The rows are grouped in 4 ways, from coarse to fine. Each group lies inside one group of the grouping before and may be the whole of it. The rows also spread widely along 15 directions, which tell nothing about the answers.
In the rows, zero is written as 128.
Some rows, each with its group in each grouping after it:
[169 111 164 130 143 120 124 130 135 119  91  82  91 146 146 175 159 179
 125  96  92 121 100 117 169 145 127 113 177 147 124  96 176 171 130 114
  96 174 163 133 110 151  92 140 120 102] -> Q673 Fub Q590 sebem
[115 113 144 119 110  88 119  96 156 158  95 135  70 134 154 111 149 152
 127 100  97 130 133 115 154 138 151  86 176 122 139 123 163 155 153  92
 120 113 145 121  89 115 155  98 150 106] -> Q292 guni Q70 sesu
[165  79 119  99 138 174  24  37 131 166  72 130 118 150 142  88 127 181
  79  68  85  78 121 114  91 111 156 114 161 168 119 148 113 115 173  71
  88  98 126 154 141 117 155  61 162  75] -> Q673 Voke Q286 gebon
[148 109  81 117 134 105 126 138 146 143 118 148 123 154 142 108 129 166
 142  92  96 111 130 144 139 106 145 109 199 111 112 100 124 139 158  95
 108 140 142 105 121 108 128 155 147  89] -> Q673 nur Q261 basur
[ 48 154 151 145 117 140 155 111 116 113 136 165 136  93  92 153 163 129
 116  95 133 151 164  72 101 153 125 104  91 125 147 158 156 131 110  99
 110 168 106 148  74 101 119 133 118 145] -> Q292 guni Q452 rito
[138 117  85  74 123 145 148 150 133 125 136 141 137 151 146 107 124 198
 113  93 116 135 135 157 152 110 154 114 157 142 127 142  97 118 157 110
 115 102 141  53 139 111  91 165 148 110] -> Q673 nur Q255 Nul
[146 100 102 136 139 131  96 119 117 139  98 124 158 142 129 132 127 146
 131 109 103 112 134 117 132 133 135 124 140 104 114 138 125 133 141 102
 128 142 114 144 160 126 150 127 134  82] -> Q292 bemob Q260 nusut
[ 85 147 147 125 109 117 120 134 139  88  89 110 150  90  92 162 142  77
 120 159 129 170 131 112 122 124 119 123 102  82 147 155 176 127 134 156
 156 194 117 168 131 143 140  97 101 127] -> Q673 vako Q556 tevap
[ 94 134 152  75 133 129 182 174 141  70 159  84 137 114 132 148 104 142
  88 122 150 200 114 118 115 145 133 121  95 125 186 166 147 114 120 144
 120  92 127 131 156 155 129  95 147 162] -> Q673 nur Q812 pibo
[204 137 128  78 168 172  75 134 168 102 157  36 131 178  95 145 114 142
 138 143 122 120  67 166 112  92 146 154 138 145 122 147 129 122 151 197
 137 144 108 145 156 166 142 106 170 114] -> Q673 nur Q261 sute
[ 93 147 125  99 133 121 128  68 161 145 140 185 113 145 139 111 130 231
  74  37 106 103 169 105  15 119 141 158 125 182 134  83 119 103 160  93
  56 148 146 113 121 113  53 187 154 148] -> Q673 Fub Q502 gavus
[ 90 115 128  78  68 121 112  91 169 134  96 164  98 130 125 100 154 168
 128 104 120 127 159 144 133 104 202  80 152 123 134 159 127 143 157 118
 117 109 124  92 118  86 132 126 139 117] -> Q292 guni Q32 Pugen
[118 134 100 146 137 142 186 177  68 123 103 122 111  98 153 122 141 140
 125 103 138 153 106 121 176 157  78 100 155 138 117 133 135 155 148  75
 131 122 151 124 124 123 140 104 134 102] -> Q292 guni Q32 rek
[135 148 160  98 178 145 106  94 156 108 196  62 123 157 115 150 119 171
 124  84 133 117  93 121  66 109 165 141 102 151 111 124 137 108 127 146
  78 140 103 191 117 174  97 126 162 171] -> Q292 bemob Q260 bep
[115 109 162 148 132 134 121 131 114 142 158 114 103 127 102 146 172 110
 180 141 121 109 159  75 151 185 162  90  90 132 157 187 120 175  83 151
 154 116 111 163 125  67 192 123 120 114] -> Q292 guni Q452 ruru
[154 107 148 149 118 148 128 150  64 159  59 116 102  91 149 128 181 124
 129 179 116 117 137 101 189 182  84 121  87 169 140 162 109 172 111 131
 177 128 177  87 158  89 128 106  79  87] -> Q292 godam Q374 ral
[109 118 124  95 114 105 102 120 196  98  82 120 152 160  88 173 133 154
 114 106  83 152 163 105 102 127 173 125 145  65 160 149 189 138 156 155
 132 208  93 143 153 127 139 149 130  86] -> Q673 Voke Q286 Vasav
[ 95 156  88 125  82 167 177 159  88 108 136 188 156  85 123 105 134 129
 123 124 174 154 128 167 138 117  78 127 137 156 123 126  84 114 131  93
 129 107 148  59 124 106 116 157 152 131] -> Q673 Fub Q329 pilen
[116 107 114 117 117  76 130 134 151 117 131 131 111 131 145 118 119 140
 150 110 130 116 141 131  82 125 160 128 146 107 134 100 116 143 135 131
 104 123 138 170 186 113 152 149 140 125] -> Q673 Voke Q286 gebon
[100 150 117 157 122 112 168 125  82 143 103 147  66 106 153 117 148 164
 128  74 139 113 145  99  88 181  95 141 133 163 128  98 134 172 171 103
 121 130 147 170 168 109 153 141 149 110] -> Q292 guni Q32 Pugen
[148 114 105 106 142 113 129 132 150 137 133 140 127 141 157  97 102 170
 106 107 118 117 119 142  77 112 113 148 149 155 135  93  97 114 138 107
  94 102 163 108 161 124 119 132 157 122] -> Q673 Fub Q502 gavus
[109 118 111  97 131 108 106 121 162 140  83 133  91 113 128  82 134 126
 106 124 103 123 127 120  80  94 148  93 154 123 143 142 139 138 168 124
 121 139 152 157 127  83 163  55 120 111] -> Q673 nur Q261 sute
[113 117 102 113 109 104 132 146 133 128 108 143 132 114 138 110 132 119
 135 143 123 141 138 139 143 118 134 107 143 103 131 134 117 127 138 117
 140 131 144 109 141 107 139 127 123 112] -> Q673 Voke Q286 Vasav
[168 113 139 121 149 161  92 131  95 114 168  79 181 137 125 156 117 116
 136 158 135 135 109 131 167 144 127 152  85 129 125 160  99  96 102 141
 147 102 107 127 162 172 124 138 140 125] -> Q673 nur Q812 pibo
[102 139 110 174 138 107 173 169 122 128  77 176 149 100 118 143 136 112
  86 124 100 169 143  74  98 165  23 140 146 115 174 103 171 136 122  85
 132 189 157 106 105 108 145 114 124  85] -> Q673 nur Q812 pibo
[158 111 105  78 152  99 129 139 165 133 117 100  85 167 159 108 118 210
 125  95 106  96 121 148  70 100 164 144 147 148 117 100 107 147 167 147
  92 130 159 135 190 118  95 148 136 121] -> Q292 guni Q452 rito
[104 121 133 132 140  29 161 126 141 147 148 129 100 142 187 139 118 163
 128  96  94 147 155 103 152 167 147 130 151  90 142  79 161 124 146  96
 119 120 146 125 129 158 108 179 141 131] -> Q673 nur Q255 Nul
[131 136 133 114 123 108  81  86 130 148 150  95 108 125 151 110 126 105
 152 138 122 131 102 158 198 107 170  97 155 103  95 134 137 104 161 113
 149  97 117 144  95 168 153  99 159 133] -> Q673 Fub Q329 pilen
[ 98 128 169 126 101  99 112  85 148 126 132 137 128 110 138 139 126 113
 108 127 127 158 130 116 132 142 118 129 126 118 156 118 156 104 118 106
 121 111 132 122  98 162 133 114 155 141] -> Q673 vako Q556 tevap
[145 117 140 133 114 118  83  78 148 152 142 152 132 131 135 105 122 123
 130 142 134 103 118 143  84 109 111 157 124 153 122  97  91 106 105 111
 105  94 141 113 130 134 135 126 163 132] -> Q292 guni Q452 rito
[127 130 120  93 164 105 104 101 124 166 130 107  99 144 155 107 137 177
 111 111  87 106 155 104 117 135 174 131  98 139 122 143 117 115 176 139
 141 137 138 133 149 120  89 142 112 126] -> Q673 nur Q261 basur
[140 118 122 139 125 151 133 148 109 115 100 124 132 120 117 141 150 139
 139 120 130 122 115 126 136 131 109 117 142 138 117 132 124 155 119 111
 114 152 137 130 133 113 127 126 122 102] -> Q292 guni Q32 Pugen
[130  77 136 154 127  88 138 160 120 106  98 138 151 102 148 142 121 112
 122 134 122 135 124 105 102 140  97 125 140 110 151  94 126 142  83  89
  87 129 165 161 167 122 138 114 105 115] -> Q673 nur Q812 pibo
[155 113 105 163 187 154 145 182 120 141 195 133 147 135 103 112 132 101
 162 133 119 111 108  99 121 140  85 103 145 148 145 139  91 138  68 108
 117 117 139 131  84  71 183 106 149 108] -> Q673 nur Q255 Nul
[121 119 143 168 183 126  81 101 147 146 133 128 151 142  79 160 148 115
 134 107  74 100 157  44  70 157 121 131 107 109 149 142 159 135 104 129
 119 208 104 204 100 100 158 121 116  99] -> Q673 vako Q556 tevap
[120 108 140 100 117 104 142 158 195 104  94 138 144 132 108 134 116 135
  92 158 116 157 142 111  40 128 101 153 103 126 198 135 132 138  97 162
 120 138 151 103 180  97 148 101 128 116] -> Q292 guni Q452 ruru
[172 144 113 140 141 160 111 137  60 116 145  69 114 134 124 154 144 130
 178 122 148  98 109 142 158 160 135 154 118 144  94 136 111 157 164 166
 164 138 108 184 202 150 156 166 145 100] -> Q673 nur Q261 basur
[ 86 160 161 120 124 139 147  94 123 109 181 124 111 131 117 159 144 175
 129  69 149 133 144 103  89 158 150 142  94 156 134 128 138 129 128 128
  96 130 101 155 120 146 102 176 162 164] -> Q292 guni Q70 sesu

New rows. What belongs after each?
[148 120 114  70 149 119  99 127 169 138 166  87 132 163 133 111 125 152
 155 148 109 123 114 167 169  74 200 102 129 105  95 158 102 102 138 148
 133 119 118  94 108 136  92 137 130 143] -> Q292 guni Q452 rito
[137 164 135 117 130 128 134 134 133 106 137  89 136 127 123 149 123 130
 125 144 147 152  94 153 119 118  99 160 114 130 116 111 142 115 142 153
 138 154 129 123 141 180 108 136 151 140] -> Q292 bemob Q260 bep
[120 147 109 136 167 132 161 155 141 143 176 131 150 148 115 129 121 135
 127 120 111 158 126 106 145 148  91 125 132 118 145 143 136 110 115 105
 139 130 113  86  76 128 140 131 168 117] -> Q292 guni Q32 rek
[113 151 132 126 163 113 141 144  84 107 177  65 140 113 141 150 107 103
 135 140 145 160 119 111 144 164 133 149  74 103 131 151 134 105 145 149
 164 114 101 189 177 181 147 125 139 148] -> Q673 nur Q261 basur
[137 125 155 155 149 142 113 124 101 154 135 106  75 105 127 118 176 104
 162 135 117 100 107 104 172 144 128  71 144 161 118 144 129 167 109 115
 133 132 155 162  68  89 162  82 115 120] -> Q673 Fub Q590 sebem
[ 81 132 108 134 139  57 145 152 161 141  89 131 124 113 128 125 140 105
 138 148  83 159 157  98 149 125 142  93 138  48 133 139 179 137 149 121
 158 188 128 140 102 109 146 108  95 111] -> Q292 godam Q374 ral
[ 96 117 176 131 135 122 106 100 107 129 113  98  90 106 119 146 171 134
 140 121 121 101 157  70  99 164 179 107  65 141 136 168 134 164 118 150
 124 150 123 214 160  96 135 108  85 137] -> Q292 guni Q32 Pugen
[133 121  97 125 103  87 115 122 148 143  81 162 102 124 142  99 134 136
 131 126 112 109 138 146  92 108 121 136 171 124 124  87 122 143 165 125
 126 146 162 123 162 101 145 136 134  95] -> Q673 nur Q255 Nul
[126 144  98 125 143  99 123 147 142 122 188 101 143 137 121 118  97  81
 171 153 141 147 116 145 135 128 135 133 132  80 129 136 118 106 139 151
 166 107  96 159 153 149 200 126 178 127] -> Q673 Voke Q286 Vasav
[106 121 151 132 118 153 132 142 108 103 118 129 165  94 101 154 155 114
 129 157 140 139 145 102 117 143 120 129  65 131 142 167 114 133  80 140
 130 151 126 129 147 106 112 130  91 136] -> Q292 godam Q374 ral
[152  92 149 124 153 135 118 179 170 130 134 114 141 123  89 125 165 101
 162 200 107 109 124 109 117 105 133  94  96 137 150 165  96 156  39 169
 125 160 162 104 103  48 126 100  72 128] -> Q292 godam Q374 ral
[121 124 133 121 123  63  70  79 200 203 167 174 101 142 123  72 155  93
 167 180  84  96 158 130 140  88 176  92 144 111 126 122 105 104 109 136
 149 127 148  72  36  72 133 133 126 134] -> Q673 nur Q261 basur
[133 125 148 150  96 173  58 108  90 120 105 121 177  87  79 150 173  41
 163 204 135 131 120 133 206 115 129  98 100 104 106 186 121 117  97 138
 179 163 106 128  92 123 148  99  92 108] -> Q673 nur Q812 pibo
[122 124 127 117 129 142 134 158 128 102 125 115 138 106 113 131 138 115
 134 140 135 138 114 131 128 114 128 102 128 129 132 149 122 137 115 130
 122 143 141 141 130 107 137 105 115 128] -> Q673 Fub Q502 gavus
[ 88 128 131 125  71  92 170 134 113 135 106 171  87 111 149 130 166 156
 139 107 127 145 173 119 174 172 145  99 152 126 154 126 142 166 147 112
 144 118 149  78 128  92 131 178 130 107] -> Q673 nur Q261 basur
[136 122  55 137 114 112 106 117 110 145 136 178 183 136 145  94  87 123
 133 119 128 127 143 158 119 119 103 165 155  96 110 102  87  83 165  87
 142  93 111 106 178 147 164 164 183  92] -> Q673 nur Q812 pibo
[ 92 115 147 170 117  59  90  71 153 177  83 183  88 101 142 105 153 106
 122 118  86 100 160  81  83 137 121 108 153 117 139  84 155 142 129  83
 108 159 162 172  92  90 160  99 116 110] -> Q673 Fub Q329 pilen
[134 110 126 146 156 115  87 106 130 158  91 119 129 125 133 121 129 108
 112 127  79 130 126  91 149 144 115 103 150 104 138 144 160 127 144  93
 145 140 128 160 108 127 182  64 134  85] -> Q673 Fub Q590 sebem
[139 169 126 118 153 120 171 178 139 125 149  92  97 110 136 109 137 116
 135 166 147 149  70 161 130  96  76 122 135 154 113 104 124 130 125 147
 134 147 176  96  87 137 103  99 131 154] -> Q292 bemob Q260 bep
[127 164 113 123 142 171 142 106  67 121 165 105  85 109 153 105 139 172
 143  61 175 102  77 164 125 103 129 121 149 187  54 100  98 126 170  82
  78 105 135 170 111 160  89 133 164 161] -> Q292 guni Q32 Pugen
[ 74 127 141 127  98 157 145 132  66 110  72 127 120  76 120 149 188 141
 129 109 136 136 151 100 175 148 161  66  99 124 112 185 143 165 138 105
 135 168 129 150 121  93 104 119  67 120] -> Q292 bemob Q260 nusut
[115  95 127  84 130 118 158 145 183 131 118 165 149 142 143 112 123 191
  75 106  96 158 138 119 112 106 121 104 146 139 165 129 121 109  95  75
  73 115 167  30  80 100  67 124 128 131] -> Q292 guni Q70 sesu
[133 118 108 169 135 166 167 161  95 111  41 144  90  98 121 136 177 166
 123  52 116 112  94 107 120 126  68  80 217 161 106  95 171 205 140  50
  63 197 170 163  81  84 135  89 116  76] -> Q292 godam Q374 ral
[138 134 126 114 101 141 101  84 118 169 117 158  54 107 151  67 178 149
 145 112 131  81 103 168 151  79 145  78 187 193  81 102  95 142 155  92
 101 111 183  91  53  85 100 113 132 130] -> Q673 nur Q255 Nul
[147  88 122  70 104  51 107 128 172 118 162  92 118 160 178 113  87 146
 158 142 131 132 130 177 139 112 214 136 142  84 134 112 101 115 147 158
 129  52 128 136 221 164 150 158 163 140] -> Q673 nur Q812 pibo
[144 127  94 108 127 103 156 166 138 139 161 152 144 132 152  93 121 158
 146 155 145 109 127 172  93  94 113 155 113 152 107  88  50 113 105 137
 112 115 175  59 163 107  68 190 123 149] -> Q292 bemob Q260 bep
[111 111 134 134 123  80 100 104 197 154 107 163  96 136 110 107 156 129
 150 122  92  97 145 110  79  96 158  92 166 112 130 107 142 153 114 117
  94 171 145 144  80  71 143 114 119 116] -> Q292 guni Q32 Pugen
[131 121 131 116 133 124 113 126 117 110 145  96 139 115 143 130 114 119
 134 128 140 136 100 146 147 115 144 119 131 117 113 128 120 112 130 113
 117 106 128 161 145 160 134 109 142 140] -> Q673 Fub Q329 pilen
[150 147 136 157 172 158  74  79  94 154 108  85 102 110 133 121 141 102
 116 101 107 119  69 114 160 122  83 108 170 143  90 121 170 117 170  75
 126 153 130 189  51 174 155  43 154 105] -> Q673 vako Q556 tevap
[ 65 139 134  83  97  30 143 106 201 125 114 144 104 126 154 118 112 140
  98 118 102 182 155 130 120 110 174 111 156  65 160 107 187 105 173 119
 126 132 134 110 109 151 119 127 144 145] -> Q673 nur Q261 basur
[178 122 118 109  87 118 112 130  97 145 118 107 124 130 171 110 124 135
 151 183 155 119 114 190 173 138 115 170 108 149 109 118  70 128 145 161
 180  70 154  64 220 157 129 164 151 110] -> Q292 bemob Q260 bep
[125 136 143 102 122  96 143 141 165 122 141 123 121 131 137 128 120 134
 108 148 123 160 123 133 114 129 111 143 125 132 164 115 137 114 124 145
 132 119 152  87 128 143 117 130 148 139] -> Q673 nur Q812 pibo
[131 132 116 136 136 156 110 128 101 123 118 133 169 119 107 143 136 121
 117 138 120 130 141 108 117 145 102 149  97 131 136 152 117 115 129 132
 148 154 118 127 155 123 132 137 123 102] -> Q673 nur Q255 Nul
[164 104 144 137 158 126 126 149 109 126 128 107 138 126 143 142 130 138
 115 145 118 116 117 106 101 151  89 157 101 162 146 112 103 132  92 132
 113 129 166 130 170 126 108 131 112 119] -> Q673 nur Q255 Nul
[100 149 173 120  89 183 153 135 102 101  84 117  74  68 106 128 184 121
 115 136 167 142 107 118 116 143  99  97 104 193 151 167 140 179 120 143
 129 130 158 135 116  88 147  62 116 135] -> Q292 godam Q374 ral
[ 54 110 108 148 122 124 149 171 106 123  76 164 157  65 100 124 171  67
 130 149 101 169 159  76 192 131 129  27 133  61 143 199 157 140 107  73
 151 184 131 134  54  55 155  66  58 101] -> Q673 Voke Q286 Vasav
[ 90 129 131 135 140  89 149 134 172 150 125 161 104 123 118 114 151 132
 128 121  96 132 149  91  98 123 124  94 142 117 151 125 148 142 111 106
 110 161 150 117  64  76 133 112 120 126] -> Q292 guni Q452 rito
[128  76 151 122 122 128  79 131 170 110  98 106 161 124  90 140 137  83
 142 161 109 135 121 107 129 114 166  74 129  79 156 184 146 147  82 134
 127 136 109 169 128  96 202  50 113 100] -> Q292 bemob Q260 nusut
[ 85 143  98 127 108 136 144 137  96 126 164 169 182  88 125  99 125 102
 140 154 165 143 139 150 131 105 118 122  87 117 105 145  71  87 108 103
 136 105 124  92 124 117 111 146 125 156] -> Q292 bemob Q260 bep
[146 140  87 129 121 129 149 156 153 132 159 148 126 147 120 100 103 114
 138 124 136 152 107 152 125 136  79 135 188 129 161 116 123 129 143 122
 149  83 126  87 126 120 220 114 218  88] -> Q673 nur Q255 Nul
[115 131 113 126 123  82 145 133  95 133 111 112 113 111 173 123 129 149
 138 123 135 127 130 140 139 134 139 135 117 111  96 102 119 132 161 117
 134 129 147 145 179 153 101 157 115 133] -> Q292 bemob Q260 nusut
[120 117  63 116 165  70 133 158 142 123 120 139 185 125 159 107  79 138
 109 127 103 137 130 146  84  77 121 153 136  72  99  84 106  77 151  94
 102 160 147 143 177 151  83 146 109 132] -> Q673 Fub Q329 pilen
[151 106  96 105 101 142  95 124 158 166  73 174 108 131 118  72 152 135
 120 144  98 107 136 145 126 100 121  98 178 151 146 145 105 148 148 120
 144 122 164  57 111  51 165  91 137  69] -> Q673 nur Q261 basur
[ 84  89 131 103  71  95 126 105 140 144  99 187 116 112 146  99 142 148
 112 116 116 134 187 109 126 151 172  94 130 121 175 153 114 140 129 102
 127  79 143  91 152  71 155 131 129 109] -> Q673 nur Q261 basur
[136 172 141 163 121 227 127 129  27  92 129  85 114  80  93 156 157  92
 139 120 191 128  86 118 121 182  57 150  93 194 124 162 122 157 143 145
 159 130 109 201 169 143 195  92 165 109] -> Q673 Voke Q286 Vasav
[ 95 155 113 137 149  93 183 149 130 133 132 129  73 120 146 113 131 156
 128  82 128 135 125 106  85 147 107 122 150 137 132  98 151 156 162 108
 109 142 146 164 125 116 145 121 151 129] -> Q292 guni Q32 Pugen
[170 129 131  89 151 113  99 137 176 120 216  79 162 168 120 131  95 111
 159 179 133 139 100 168 138 101 155 156 113 109 132 134  98  85 104 179
 146  95 111  99 141 169 130 150 171 150] -> Q673 nur Q261 sute
[107 117 117 146 125 113 145 138 144 119 125 159 112 122 117 132 154 141
 148  79 117 118 129 112 112 120 130  84 189 120 125  99 146 157 115  81
  76 168 144 150  77  88 135 139 133 114] -> Q673 Voke Q286 Vasav
[118 137 142  94 116  99 117 120 168 113 149 110 115 141 121 139 132 140
 138 132 124 138 134 138 112 115 170 131 124 115 139 127 139 123 139 164
 128 140 123 132 138 139 118 152 140 143] -> Q673 nur Q812 pibo
[127 138 103 106 140 135 118 118 151 125 129 120 123 139 124 105 113 154
 117  95 129 124 108 142  75 102 130 128 149 133 119 122 128 124 163 120
 107 128 122 150 139 133 152 101 170 120] -> Q292 bemob Q260 bep
[124 126 160 106 148 180 110  93 113 102 146  92 106 127 116 145 143 175
 105  60 138 112 110  98  74 141 150 118 115 181 134 145 132 137 131 115
  72 126 119 196 132 131 122 105 150 141] -> Q673 Voke Q286 Vasav
[121 125 121 137 118 117 118 125 121 133 134 143 135 109 126 116 134 101
 141 142 130 131 126 131 137 124 121 116 138 119 129 127 119 122 122 111
 133 122 135 124 116 117 149 120 136 120] -> Q673 nur Q261 basur
[146 132 153 174 127 128  76  88 122 144 139 146 126 108 108 126 147  82
 147 152 135  92 115 114  70 127  84 156 118 161 124  91 108 125  94 128
 114 144 144 169 118 120 155 118 140 126] -> Q673 nur Q812 pibo
[107  95 120 128 113  69 144 150 131 111 123 137 173 111 158 137 118 127
 141 141 129 145 136 139 145 111 147 116 126  73 112 104 115 114  97  95
 102 132 144 121 152 144  90 159  98 142] -> Q292 bemob Q260 bep
[ 77 123  58 159 158  50 167 169 122 127 150 142 160 111 151 103  78  91
 156 111 124 154 148 109 102 137 125 125 141  32 121 112 133 114 152  85
 136 117  99 207 177 135 209 119 152 121] -> Q292 godam Q374 ral
[113 121 107 138 119 115 150 168  94 128 124 137 153  90 146 113 125  86
 139 169 136 159 126 136 188 138 102 105 124 103 131 147 107 118 117 104
 163 104 145 103 137 122 153 110 119 119] -> Q673 Fub Q590 sebem
[104 150 127 147 144  73 155 119 144 156 123 148  79 126 155 121 139 153
 119  90  97 131 137 102 113 147 104 123 167 131 135  76 166 141 157  96
 115 155 159 133  91 127 126 140 147 121] -> Q673 Fub Q590 sebem
[ 99 142 127 148 154 126 107 111 123 155 142 150 157 128  97 151 166 131
 139 128  83 116 177  80 145 143 146 115  94 107 119 153 135 114 118 123
 146 203 113 123  79  98  91 175  91 118] -> Q673 Fub Q329 pilen
[123 137  99 102 125  70 168 178 146 102 200 107 148 130 161 110  67 105
 154 161 166 166 115 174 116 128 128 162 117  95 144 107  90  98 130 157
 151  58 129 126 212 167 169 154 181 157] -> Q673 Fub Q502 gavus
[ 50 150 113 111  96  99 207 150 108 102 130 160 117  91 159 123 120 156
  99  75 148 188 148 122 140 156 113 110 143 111 153 122 153 122 163  79
 118 105 140 109 123 140 120 144 153 143] -> Q673 vako Q556 tevap
[100 137 112  78 130  98 155 157 147 110 149 111 130 113 148 105 111 126
 115 147 133 169 118 153 142  95 152 107 124 105 133 142 120  98 145 133
 135 108 144 104 128 137 108 110 125 156] -> Q673 nur Q255 Nul
[133 130 132 109 148 163 121 120 100 106 141  79 102 111 136 121 147 159
 144  83 153 102  75 151 126  86 165  85 144 158  70 127 115 140 141 101
  74 131 137 190 108 139  97  98 124 155] -> Q292 bemob Q260 nusut
[117 136  93 134 138  94 135 137 125 146 146 132 151 130 144 111 105 111
 141 143 121 151 131 136 157 132 114 134 131  85 118 129 121  99 145 106
 158 111 113 111 134 151 152 131 156 116] -> Q292 guni Q32 Pugen
[120 143 119 106 113 113 102  61 173 144  83 143  84 153 140 112 131 198
  95  45 103 118 120 138  79 104 141 124 199 137 113  83 177 135 206  87
  84 150 128 138 103 149 131 118 186 102] -> Q292 bemob Q260 bep
[139 118 132 168 134 106 119 132  95 155 134 140 171 129 134 169 160 117
 156 158  94 131 156 102 220 167 106 130 116  97 113 123 127 113  90 101
 158 176 132  70  88 138  76 206  98 102] -> Q673 Voke Q286 Vasav
[108 120 156 101 132 130 122 121 139 107 110 107  98 123 116 149 162 167
 117  93 111 120 140  97  95 129 175 101 118 143 141 145 151 155 136 140
  96 168 138 172 130 105 102 124 100 133] -> Q673 nur Q812 pibo
[130 123  86 110 110 146  93  90 128 176 145 174 112 153 124  77 148 171
 161 103 119  74 166 143 117 118 175 119 134 154 102 148  65 131 157 122
 134  98 116  94 140  70 142 169 158 102] -> Q292 guni Q32 Pugen
[106 110 120 198 140  24 174 190 118 113 152 147 172 103 147 172 130  72
 183 159 116 151 141 106 168 144  98 123 147  41 116  60 145 128  66  89
 115 185 150 149 110 144 105 197  86 135] -> Q673 nur Q812 pibo
[131 145 127 144 141 145 141 134  95 134 133 124 122 119 127 137 146 141
 132 124 134 122 125 114 120 150  91 147 105 157 121 126 116 136 127 123
 133 143 137 125 133 126 116 144 134 121] -> Q292 guni Q452 rito
[126 121 142 143 113 171  94 113  70 134 120 136 162  87 116 135 165  95
 140 163 137 119 132 121 179 135 111 115  86 145 110 166  93 115  98 113
 150 137 137 110 109 116 103 128  93 123] -> Q673 vako Q556 tevap
[148  72 127 107 118 141  85 145 129  92 110  96 223 125 121 154  98  90
 123 174 118 169 116 140 198 120 149 108 119  63 144 187 123  95  95 111
 146 101 102 117 168 160 160  91 123  99] -> Q673 Fub Q502 gavus
